There are 4 nested groupings, the coarsest first. Each group lies inside one group of the grouping before and may be the whole of it. The rows also spread widely along 14 directions, which tell nothing about the answers.
Some rows, each with its group in each grouping after it:
[ -9  11  -2  17  -7   4   3   5  15 -21  -6  -2  18   9  20  11 -13  11
 -17 -29 -22  -6 -20  15  -5 -14   6 -33  -5  23   4 -15  15 -18 -25  -1
 -26] -> Q_700 vozet pim kuno
[-19 -19 -22   7 -21  10  -1   9 -12 -21  17 -28   8 -19 -21 -15  37  14
 -25  -1  -4   8  -6  -4 -11  -5  -2 -38 -12 -16  -4  12  11 -11   9  15
  -9] -> Q_641 nepiz Vikap gak
[ 19   9 -17  -8  18 -11  -5   2   7  -6   0  27   4   1 -23 -18  -9 -14
 -15 -33   8   9  -6 -25  -8   6  13 -19   4   2 -13   4   2  17  23  -4
   2] -> Q_641 zav lugil daz
[ 22  23 -18 -27  -6  -9   7  32 -23 -23 -27  35  -9  14  -9 -54   9 -10
 -10 -20   7 -11   6   8 -44  -2  27   1  32 -24  -4 -12  38   2   1  21
   2] -> Q_641 nefe pokom sev
[ -5  -1 -15  16 -28  -7 -14  16  15  -7   0  -3 -16  -4  11  -7  24 -12
 -28 -12  -2   4  -3 -10 -29 -12   5 -46 -13  -2  -6  16  35   4   8   0
  -2] -> Q_700 mafit Pafer soned
[ 25   6  -2 -30   3  -4   6  -8 -10  13  27  -2   7 -15   4 -45 -18 -13
 -33 -14  -3  41 -26 -10  10 -24  21 -33 -11  11 -13 -23 -12  11 -11  -4
 -17] -> Q_700 fudad subo Duv
[ 50 -15  16  -6   0 -12   8   7  17  16   9 -14   6   3  48   3 -24 -33
  30  -2  20  34  18  24   8  11 -19  13   1  33 -15  -6 -15 -12   3 -12
 -15] -> Q_641 zav lugil bub
[  5  13   0 -30  -3 -21  17 -20 -10 -17   5  -1  -8  16  -2  -6 -22 -12
 -24 -25  -5  25  -4 -46  19 -31   5 -10 -17  -2  12 -38  -9  26 -14  -6
  -5] -> Q_700 sivug Zivil kono
[  0 -11 -12 -12   9  15   5  -3 -16  17   5  -6   4 -10 -14 -10   9   8
   5  23  -3   7   1  -3  20  -9  -2   5  -1 -21  -2   8 -17   1   9   5
   6] -> Q_700 mafit vipar zudus
[  6 -17 -48 -56  24  13  15  16  -6  11 -39   7 -20  28   5  -1   9   1
   7 -24 -22  -8  34 -43 -33 -25 -23  23  -2 -68  -1  -5  56  20  17   1
   6] -> Q_700 fudad subo tak
[  9 -31 -11 -26  18  33 -42  -8  22  16  11   5  21 -19   7   1 -10   4
 -52  19  -8 -29   5   7  -4  27  -6  -8  -5  16  16   1  -1   9 -28   5
 -28] -> Q_700 sivug dubu pelib
[ 39   1   7   6  15   1 -17  10  38  39 -10  40   5  -4  19 -12 -25 -30
   9  13  17  19  -4   7  14   7  10  -7  22  17 -18  11 -13  13  12 -18
  18] -> Q_700 fudad vubaf famaz
[ -3 -25  -7  -2  18   8 -12  -3  12  37  -9 -13 -10   3   5  25  18  -4
  30   9  17   2  31  10 -44  28 -25  24   5 -25 -40  44  14   8  18  -3
  21] -> Q_700 fudad lene dum
[  9 -18  15  40  17  12   5   4  20  38 -25  15  37  -6  20  50  -4  20
  51  27   3  -9   9  46  29  12 -26   7   4  30  -5  44 -31  -7  10  -5
   9] -> Q_641 nepiz bim rep
[ 19 -10 -13   7 -21   4  -5  22   4   2   7 -12  -8 -11  27 -22  20 -21
   7  25  -2  11   4   3   5 -15   0 -22   8 -28   2  -2  16 -13  17   1
  -1] -> Q_700 sivug Zivil ren
[-13  16 -14 -11 -14  -6  40  -7 -18  -7 -14   5  -7  21 -18  -7  11   8
   1   7 -10  30  -1 -43  35 -56  -1 -11   3 -44  -4 -14  -6  21  -5   8
  30] -> Q_700 vozet febo lisif
[-29   1  18   6   0   3   7  -8 -23  11   7 -18 -29  -2 -25 -24  11  -1
   1  28   9  -2 -19   0 -17   0  16  28   2 -17  12   6  -1  -1  11   5
  25] -> Q_641 nefe pokom zom
[ 13   2  -5  -8  -5 -13  -9 -25  24 -14  24 -17  -9  14 -16  -6  -5 -27
   7  11  20  43   9 -39  28  -2   2  -4  27 -36 -42 -28 -23   0   0 -10
  22] -> Q_700 fudad vubaf fogo
[-14  -5   5   6 -16   0  27  -3 -14   6  -4 -30  -4  10   2   9  20  11
  26  16  -4  21   2   7   1 -26 -13   0   2 -26 -16   7   1  -7  -2  10
  13] -> Q_641 nepiz bim Som
[ 13  -6   3 -43  -8  -1  -5   9   1   9 -28  33  -9  18   9 -12  -5  -6
 -42   0  10 -12  22 -10 -21  -3  -7   8   1  12  17   0  14  43 -37  17
   3] -> Q_641 nepiz Vikap dulor
[ -5 -15 -13 -19  15   1   0 -20   1  31  11 -12 -14  -3 -11   3   4  -6
  -3  11  -2  22   4 -41  15 -16 -10   0 -15 -32  -7   7  -9  28  15 -11
  19] -> Q_700 fudad lene zoga
[ 48   1 -19  -3  14   1 -34  12  34  -7   8  16  21  -7  24  -5 -20 -21
  -3 -15  -8  -5   0   3  16  15   9 -27  12  10  -6 -18   2 -13   8 -11
 -31] -> Q_700 mafit vipar zudus
[-23  -3   4  20  -4  -9   1 -14  11   9   5  -3 -16   4 -32   2   8  -4
  -4   9  20  23 -15 -28   5  -6   5 -10   4 -11 -15  17  -7  13  18  -9
  37] -> Q_641 nefe pokom zom
[  5   7 -10  15  -5  -9   7   2  15 -10 -22  14   7  20   1  29  12  -1
  30   2  12   6  29  -7   8   1 -16   2  21 -22 -28  12  -4   5   1   2
  23] -> Q_700 vozet febo lisif
[-14   2  32  34 -36  14   1  11  23   1 -23  -3 -14  24  31   8  -1  -2
   9  60  -1 -25  -7  32  22 -13   4  17  33  -1  35 -18   6 -25 -34   9
  22] -> Q_641 nefe pokom zom
[-24   0   1 -16  -3 -14  -1 -25   1  10   7 -37 -14  22 -20  19  29   9
  -3 -15  10  18   2 -12 -53   0 -14  -9   7 -39 -66  23  20  20 -15  12
  13] -> Q_641 nepiz Vikap gak
[ 27   5 -36  -2  22 -18 -33  -7  31 -17   0  15   8  10 -11  23   9 -17
  15 -23   4  -4  24 -40   0  17  -5 -21  24 -44 -38   2   8  13  30 -10
   1] -> Q_700 sivug Zivil kono
[ -9 -12  -6 -10 -11  10   0   7   6  12  -5 -10 -18   9   5 -13   6  -3
 -21  13  -7   1 -10 -11  -8 -21   1  -7   1 -18  14  -5  26   4  -4   3
   7] -> Q_641 nefe pokom zom
[ -4  12   2 -11   4 -14  17 -18 -16   5  -6   1  -5  16 -17   4   7   1
  21   2  13  18  16 -11   1  -6  -2  16  13 -28 -28   3 -17  16  -5   5
  24] -> Q_700 fudad lene zoga
[ 12 -10 -32 -21  32   7 -13  11  -4  18 -13  29   5 -15  -6  -7   6   5
 -12 -19 -14 -21   9 -20 -15   1   2 -10 -19 -11  14  20  16  23  25  -3
 -10] -> Q_700 fudad subo Duv
[-22   1  14   1 -25   3 -18  -8   1 -16  12 -39 -32  12   4  -5  18 -10
  -8  24   3 -17   5   8 -32  12   5  16   9 -24  -3 -12  18 -16 -25  12
   3] -> Q_700 mafit vipar zudus
[-10 -17  -2   9  -1  26 -13  -1  11   4  27 -25   8 -25   0 -22 -15   1
 -36  -4 -13  10 -41  13  -2   1  13 -28 -17  27   5  -6   4 -26  -2  -9
 -22] -> Q_700 mafit vipar zudus
[ 35  28   3   6 -15 -30   2   2 -18 -16  15   9   3  -8  11 -19  12 -20
  17  18   5  12  11  -5  42 -16  19 -17   3  -6  10 -16 -34   5   8   6
  -8] -> Q_700 mafit Pafer soned
[ 23 -29   3 -37  12  25  16  -3 -10  41  13 -40   5  -4  30  -9 -13  -3
  20  24  -2  31   6  29   1  -8 -21  30  -2  -7 -21  -3  -9 -16  -8   1
 -16] -> Q_700 mafit Pafer soned
[ -3  -5  -1 -13   1  11 -15  -1  15  21   1 -16 -12   3  30  10   3   0
 -19  13 -27 -20  -4  -8  -7 -17  -6  -8 -15 -15  17  -4  23  13 -20   1
 -13] -> Q_700 vozet febo lisif
[ 21  -6 -24 -19  24  -9   7   3   4  31  -8  29   0  -5 -14  -6  -2 -14
   4 -18  17  35  12 -36  -4  -7  -9  -8  -9 -10 -31  31  -5  40  34 -13
  23] -> Q_700 vozet febo lisif
[ 12  14   8  11  36 -11  -1 -13 -25  23  17  27   8 -31 -33 -17  -3  -2
   9  19   0  -7 -18 -16  47   2  22   3 -18  12  34  18 -55  27  40  -4
   6] -> Q_641 zav lugil bub
[-16  -2   4  -2  -2 -15 -13 -16   7  28  -6  -4 -13   8  16  39  28   6
 -11   6  -7 -14  14 -13 -24 -12 -16 -22 -22 -13  -6  32  14  42 -17   4
   3] -> Q_700 sivug dubu pelib
[  0 -15   0  -2  -5   8   2  19 -12   9 -17   6  -4  -8  18   2  14   6
   2  27 -14 -29  14   2  16 -10 -10  12 -19  -1  57   8   2   9   7   9
  -4] -> Q_641 nepiz Vikap gak
[ 39  27   8 -29  29 -34 -15 -21   5  25   0  23   5  14  15  10 -10 -19
   9 -21   8   7   9  -4 -22   6   6  -8  10  -3 -43   4  -7  41 -11  -3
 -10] -> Q_700 sivug dubu pelib

New rows. What belongs after each?
[ -7  -2  19  15 -11 -16  23   1 -34  18   5 -11  10 -18   0   2  29  14
  20  13  15  19   2  28  -4  -6  -6  -9 -21  17  -9  40 -27  12   6  12
   3] -> Q_641 nepiz Vikap gak
[-23 -42 -21   0  -1  44  17  25  -1  36 -30 -21   0   0  12  14  27  27
  14  24 -23 -11   4  21 -23 -21 -31   6  -4 -34   3  35  41 -15  12  12
   9] -> Q_641 nepiz bim Som
[  5  -7  14 -12  -6   4  15  -6  -3  41  -9 -19  -6  14  27  15  12   6
  23  41 -14   5   5  10  17 -34 -18   8   2 -26  -1   6  -2  15 -16  10
  10] -> Q_641 nepiz bim rep
[  0   9   6  18  18  19   6  -9   5  19  12   0   9 -11 -19 -25 -24  -3
   7  18 -10  21 -48   2  34 -16  25  -2  12  -4  -6  -9 -23 -18  22 -12
  11] -> Q_700 mafit Pafer soned
[  0 -18 -29  -5  13  16  24   6  -2  22 -12   3  29  -1 -16   3   5  26
   2 -11  -6  30 -15  -1  14 -28 -13 -30   4 -13 -28  21   1  -1  16   0
   5] -> Q_641 nefe pokom zom
[ 35 -30   8   4   7  18  -2  19  24  36   3   8  16 -20  38 -13 -36 -18
  -1  18   7  21 -15  24  31   1  -4  -2  -8  50  27  -1 -13 -13  12 -20
 -11] -> Q_641 nefe pokom zom
[ 10  -5  16   1  -3   6 -16  -3  11   4  16 -27 -10   1  22  -8  -8 -13
   6  32  -3 -11  -9  17   7   8   7  16  14  -6  16 -23   1 -21  -9   0
 -10] -> Q_641 nefe pokom zom
[ -6  -6  21  35   3  18 -11  -7  15  33  10  -7  19 -20  18  10  -1   6
   4  35  -7  -2 -29  40  11   1   5 -21   2  19  -6  21 -17 -13  -6  -4
  -4] -> Q_700 sivug dubu pelib
[-24  -1  -5   4  15  -7   9  -1 -25  15 -10  13  -4 -14 -15   6  15  18
  -7 -20  -7  -8  -2 -10 -19 -10   3 -13 -41  10  17  35  -1  27  20  -1
   0] -> Q_700 fudad vubaf fogo
[-20 -27  -1  -5   1  20  24  -4  -8   4   0  -2 -11  -6 -34 -32 -20 -12
 -12  -2  30  47  -2 -16  -8   8  -2  27  -6  12  -7   3 -12  -5  18 -11
  37] -> Q_700 fudad lene dum
[-26  10   9  -6  15  -3  -6 -12 -34  -5   9 -22  -9  -6 -27  -6  26  17
   4  -1  -8 -32  -6  10 -43  18  11  21  -7 -22   1  15   6   4   5  19
  -8] -> Q_641 nepiz Vikap gak
[ 11 -14  -7   6  -4  -5   8  29   2  37 -30  25 -14  -2  30   7  22 -11
  25  15   8   4  29   3 -10 -15 -15  -2 -14  -9   8  41  14  21  27  -5
  20] -> Q_700 fudad vubaf fogo
[-15 -17  21   1  -1   2   2 -12 -10  22  10 -31  10 -10  13  22  11  20
  -4   8  -2  -3  -3  28 -15   5 -17  -3 -27  24  -1  25 -11   6 -21   9
 -18] -> Q_641 nepiz Vikap gak
[ 15   6   8  14 -20   1   6  10   6 -19   2  10   2  -3   4 -30 -16 -18
  -6  18   1  15 -13  -3  37 -14  17 -10  10  12  27 -30 -13 -13   1  -1
   5] -> Q_641 nepiz bim Som
[-13 -24   6 -19   5  32  19  -2  -7   6 -18   1  15   3   5   2 -29  15
 -22   6  -6  -3  -1  13   9  -4 -14  25 -10  25  28 -12  -9  -6 -28   3
  -7] -> Q_700 sivug Zivil kono
[-25 -12 -22  -3 -19  -3  12   0 -24 -28  18 -10 -17 -15 -41 -32  13  -5
 -36 -16  12  31  -3 -44   0 -12   8 -19 -30  -2  11   1  -3   6  23  -2
  13] -> Q_700 mafit vipar zudus
[ 11 -12   8  15  12   9 -27  -9  30  25  10   1   4 -11   3  10  -7 -10
   6  35   0  -8  -7  -3  28  11  -1  -1   6   2   7   9 -17   6  12  -9
  10] -> Q_641 nepiz bim rep
[-32 -28 -31   6  15  35  14   8  -7  -2 -11 -15  18 -12 -20   8  -1  33
 -15 -31 -25  -4 -17   3 -19  -6 -11 -11 -30   6   7  19  22 -22  21  -3
 -16] -> Q_700 mafit Pafer soned
[-20 -19   6   5   0  34  -9   5  22   9 -12   7   4  -4  -3  -4 -18   5
 -34   4   7  -8  -9  18 -26  20  -3  10   1  28  -1  12  11  -7 -23   1
   8] -> Q_700 vozet febo lisif
[ 16  14 -10 -25  17 -12  16  12   8   4 -35  37  -9  30   0 -14 -29 -13
  -5 -46   2  13  -9 -20 -27 -15   8   5  11   2  -6 -12  33  17  10 -10
  10] -> Q_641 nefe pokom zom
[  9  -2 -16   9   9   3 -15  -4  15 -36   7   3  17   2 -18   8  -7  -1
  -8 -13   0 -16   7 -12  18  24   2  -7   9   3   8 -15 -11 -13   6   2
 -13] -> Q_641 zav lugil daz
[-10  21   9 -12  15  -1  -5 -11 -24 -18  16 -10 -10  -3 -18 -33 -14   2
 -20  -8 -19 -23 -34  -2  -9   1  34  12  -4  -3  34 -34   4  -9  -3   5
 -21] -> Q_641 nefe pokom zom
[ -7   4 -16  20   2   9  -2   1  -8 -33   8   6  14  -9 -39 -16  11   8
  -9   4  -3 -13  -8 -10  23   8  16 -13  10 -11  15  -3 -16 -14  19  11
   2] -> Q_641 zav lugil daz
[-19  14   2  -2 -25 -16   4  -1 -31 -16  -3  -1 -10   1 -14 -10  40   8
 -19   3   9  -9  13   3 -34  -6   8 -18  -2 -17  -8  18   5  20 -18  24
   5] -> Q_700 sivug Zivil kono
[ 19   5   1  28 -18  -9 -12  27  -7 -27   4   0   3 -19  18 -17  19 -12
  18  11   1 -20  10  29  -5  17  14 -10   1   8  25   1   4 -24  20   8
 -17] -> Q_641 nepiz bim Som
[ 48  35  13 -21   2 -34 -19  -2  -1 -21   2  41  -8   5  14 -30 -20 -36
  -8  -2  15  -9  19 -14  15  11  30   5  13  12  19 -37 -21  24 -17   1
  -8] -> Q_700 fudad subo Duv
[-38  -1 -13   3  -7   8   9   0 -17 -20 -10  -1 -25   5 -38 -22  22   6
 -14   6   1  -7   2 -28 -19  -7  10  11   1 -38   9   0  16   2  10   8
  29] -> Q_700 fudad subo tak
[-23 -16  -2  11 -23  23  -7   6   0 -20  -5  -7  10  -6  -1  -1  16  13
 -31  15   1 -19   7  25 -21  13  -3 -11   3   8   9   5  11 -17 -28  17
  -8] -> Q_700 sivug dubu pelib
[-10   7  -2  18  -9  -5  11  11   5   8 -17   3  -6   6  20  10  12   5
   9  -7 -17   1  -7   0  -2 -30   2 -27 -12  -9   6   9  18   1   7  -4
   1] -> Q_700 fudad vubaf fogo
[  2  -4   7  21  -4  -1  -9   7   3   5   6 -12   1  -8  18  11  15   0
   8  15  -6 -20   2  19   1   6  -2 -10  -9   8  18  15  -2  -7   5   6
 -13] -> Q_641 zav lugil daz
[ 18   4   9  16  -7 -10   1  12  12  15 -16  11  -2  13  16   4   8 -12
  33  22  20   7  10  20   0   2  -2   5  30  -9 -18  14  -1  -2   6   2
  20] -> Q_641 nefe pokom zom
[ 29  12  -2  -2 -12 -15  -1  10  -4 -23   7  -5  11   0  29  -5   3  -7
  -4 -13 -16 -11   6  13  10  -7   5 -24  -6  12  20 -21   1  -9 -12  10
 -38] -> Q_641 zav lugil bub
[ 10   9 -14  12  18 -11   0  10  -9  27   8  38  -4 -25 -38 -41  11 -15
 -15  -9  14  23 -27 -26  -1  -8  26 -35  -8   1  -9  39 -10  31  54  -6
  24] -> Q_641 zav lugil daz
[ 18  30  29  14 -29 -49 -13 -10   1 -27  15   9 -17   6  13  -4   2 -27
  -5  12  24   1  12 -10  21   4  20 -13   0  22  21 -20 -26  21 -18   3
   3] -> Q_641 nefe pokom sev
[-15  16 -24 -11   0  -9   1 -15  -5 -25   9  -2   3   7 -30  -8   4  16
 -42 -24 -27   0 -28 -48  23 -37  18 -48 -10 -23  16 -26   8  16  -4   4
 -11] -> Q_641 nefe pokom zom
[  0  20   1  -7  13 -19 -13 -15 -25   8   8  -5  -3  -6   1   8  27   9
  11   2 -11 -26  11   6 -16   4  10  -4  -9 -25  -2  13  -6  20  -5  13
 -13] -> Q_700 fudad lene zoga
[-30 -15   8  20  -5  18   2 -16 -15 -12  28 -41   9 -21 -10  -2   8  12
  -6  20  -7   2 -17  16   4   6   2  -1 -15   3   9  -3 -15 -28  -2   3
 -10] -> Q_700 sivug dubu pelib
[-22 -30  -7  17 -12  30  -5   3  28 -11   7 -22  -2  -6  -4 -11 -13 -12
 -26  -1   5  21 -18  -2 -18   9  -4  -9   2   7  -9  -7  23 -31   6 -13
   8] -> Q_700 sivug dubu pelib
[ -6   9 -14   3   7   9  -4  -3   3  -1   7  16  13  -9 -26 -24  -2   5
 -31  -6  -6  12 -27 -14   8 -13  20 -35   8  -5 -13   2  -7   6   0   2
   4] -> Q_700 vozet pim kuno
[-17 -22 -19  19 -21  -7  18  16   2 -45 -31  21   1  11 -30  16   9   0
   5 -21  34  12  45 -23  -8  18 -23  11  -7  14   7  17   1   2  21   1
  31] -> Q_641 nepiz bim Som
[ -3  10  -2 -18 -14  -9  -5   1  -6 -29   0  -7 -15  16   2 -17   1  -5
 -28 -10  -6 -15  -1 -12 -17  -5  14  -3   3  -9  22 -31  23   1 -20  11
 -13] -> Q_641 nefe pokom zom
[  0  -4  -5 -33  11 -19  10 -13 -33 -12  -9   5  21   3   1  27   9  20
 -11 -41   9  -7  41   9 -39  17 -21   1 -32  26 -10  19  -7  30 -26  15
 -29] -> Q_700 sivug dubu pelib
[-54 -26   7   4 -29  20  31   4  -1 -22 -28 -29 -22  30  -8  12   0  15
 -14  -7   2   5   3  -5 -32 -11 -24  27  -9  -1  12  -4  33 -15 -20   8
  22] -> Q_641 nepiz Vikap dulor
[ -6  -8   5 -17 -14 -22  24   3 -36 -12   5  -6 -29  -2 -15 -29   6 -18
  -5  -6  31  29  17 -22 -16  -2   1  23 -23   9  19   0  -5  16  18   0
  16] -> Q_641 nefe pokom zom
[ -4  -5  16 -11   3  13  15   1 -35  23  12 -25   0 -14  10 -24   5  13
   6  32 -13  -5 -19  34   5 -15  10  14  -8  -2  26  -3 -10 -12  -7  13
 -15] -> Q_641 nefe pokom zom
[ -6   0  15   8 -12   1  21   9 -10   6 -34  26   1  10  14  15  -6   8
   3  12   5 -10  18  14  13 -10  -8  18 -15  30  35  12 -14  12 -15   6
  10] -> Q_700 mafit Pafer soned
[  8   9  -7 -11  23 -20  -4 -13  -6 -15   1   2  -3   7  -8  10 -10 -11
  13 -32   3  -1  11 -24 -16  13   0  13  -8  -9  -6  -7  -1  11  20 -10
  -7] -> Q_700 sivug Zivil kono
[ 14  26  19  60  -7 -13 -35   5  41   0   8   8  -3  -4   8  -2   5 -24
  25  22   3 -10 -29  20   1  14  30 -28  35  -6 -20   6   3 -18  21  -8
  14] -> Q_641 nepiz bim Som
[ 17   3  -6 -11   2 -12 -16  -2  -2 -28  28  -5   0 -14  -6 -33 -17 -18
 -32 -20   1   4 -15 -17   5  10  23 -17 -13  21  26 -32  -3  -4   8  -7
 -27] -> Q_641 nefe pokom zom
[ 36  -3  -1 -23   1  -6   6  13 -22 -18   6   5   9 -11  16 -32  -9 -18
  13   0  15  12  28  18   4  15   6  20   1  13   9 -21 -21 -12   1   5
 -20] -> Q_700 fudad vubaf fogo
[ 11  -4 -15  -6  27  12 -26   2 -10  -1  -3  14  28 -20  -6  11  10  24
  -3   8 -25 -54   9  14   8  19   3  -4  -8  -1  32  10  -9   6   3  16
 -32] -> Q_641 nepiz bim Som
[  5  14  16  -8  32 -12  -7 -12 -18  50   1   7 -17  -7  -8  -6   8  -8
  23  12  10  -2  -5   8 -32   9  11  25  -4 -11 -23  39  -9  29  22  -1
  15] -> Q_700 mafit Pafer soned
[ -3   2  -2  18 -23 -18  19   5 -21 -22  -4  15   8  -7 -13   1  15   3
   4  -1  21  20  20  -6  26  -7  -2 -15 -17  21   9  14 -32   7   5   4
  12] -> Q_700 mafit vipar zudus
[ -9 -32 -31 -30  24  19 -12   3  14  -4   3 -15 -29   5 -22 -15 -12 -18
 -27 -27  -4  -5   3 -49 -34  15  -9  23 -16 -22  14  -6  40   3  35 -12
   2] -> Q_641 zav lugil daz
[ 31  13  14  33  13 -19 -10  -6   3 -12  15  28  31 -26  -9  -8 -19 -17
  24  -4  34  19   6  24  24  42  19  -4   9  48 -14   9 -57  -8  19 -10
   1] -> Q_700 fudad lene dum
[ 31   7  11  -2  23  -6  24  -5 -22  44  17  -7  14 -14  15  -9  -4  -2
  37  25 -11  25 -20  12  49 -30   4  -4  -8  -3   4   5 -40   6  22  -3
  -7] -> Q_641 zav lugil daz
[ -2   1 -15  -8 -22 -12  30  19   2   0 -30  13 -20  26  13  -5   4  -6
  -9 -15  -7  20  -1 -33   3 -50  -5 -20  -8 -16  18  -9  34  17   7  -3
  18] -> Q_641 nefe pokom zom
[ 13   6  27  29  -2 -15  22  -8  18  29  -1 -13  12  11  39  37 -13  -1
  36   4  -7  23 -14  22  32 -25 -15 -17  -8  26 -10   8 -21  -3  -5 -11
  -4] -> Q_641 zav lugil bub
[-26  -4  22  19 -12  23  -4 -13  10   1  -2 -19   4   7  -3   8   2  11
  -2  35   5 -10 -11  33  -6  10   1  11  27  -7 -16   1  -6 -21 -33  12
  13] -> Q_700 sivug Zivil ren
[ 10   9  -7 -13 -11 -11   4   3   7 -18  -7  27  10   9 -10 -14 -11  -3
 -51 -37   4  11  -5 -16  -6  -9   8 -38  -6  31  -1  -7   4  21 -22   8
 -10] -> Q_641 zav lugil bub
[ -7  23  23  -2   4 -12 -11 -21 -11 -19   1  -9   6   9  18  22  -7  13
  -3 -10 -18 -43   6  26 -13  17  11  10  -8  16  22 -21  -8  -1 -45  12
 -33] -> Q_700 fudad lene zoga
[ 11   4   2  11   7 -18  -3  -7  17   0 -21  45  21   5   8  33 -15  -1
  -9 -18   9  -1  16 -13  19   2  -8 -21 -15  40  12  13 -20  33  -8  -9
   1] -> Q_700 sivug dubu pelib
[-12   2  10   8 -23   2   0   6 -18   0  15 -48 -21  -2  14 -18  36  -2
  16  26 -11  -7  -8  28 -36  -7   6   0   6 -37 -10   2  27 -23   0  17
  -4] -> Q_641 nepiz bim rep
[  2   5  -3  -1   1  10  23   7 -12  12 -23  13  -5  14 -11 -12   4  -1
  29  24   8  12   7   4   9 -15   0  28  25 -30 -13   6  -6  -4  13   7
  31] -> Q_700 mafit Pafer soned
[  4 -11 -12  16  30   7   9   1  -2  11 -12  24  26 -16  -5  15 -12   8
  18 -11  -4   2  -1   0  18   4  -7  -1 -17  18  12  21 -18   2  35 -15
  -1] -> Q_700 sivug dubu pelib
[ 37 -17 -31 -36  34  19 -22  17  27  11 -19  14  -2   9  16  -9 -21 -18
   5 -13 -21 -23  11 -17 -15  10  -7  20  13 -27  11 -17  40   0  25  -8
 -12] -> Q_641 nepiz bim rep
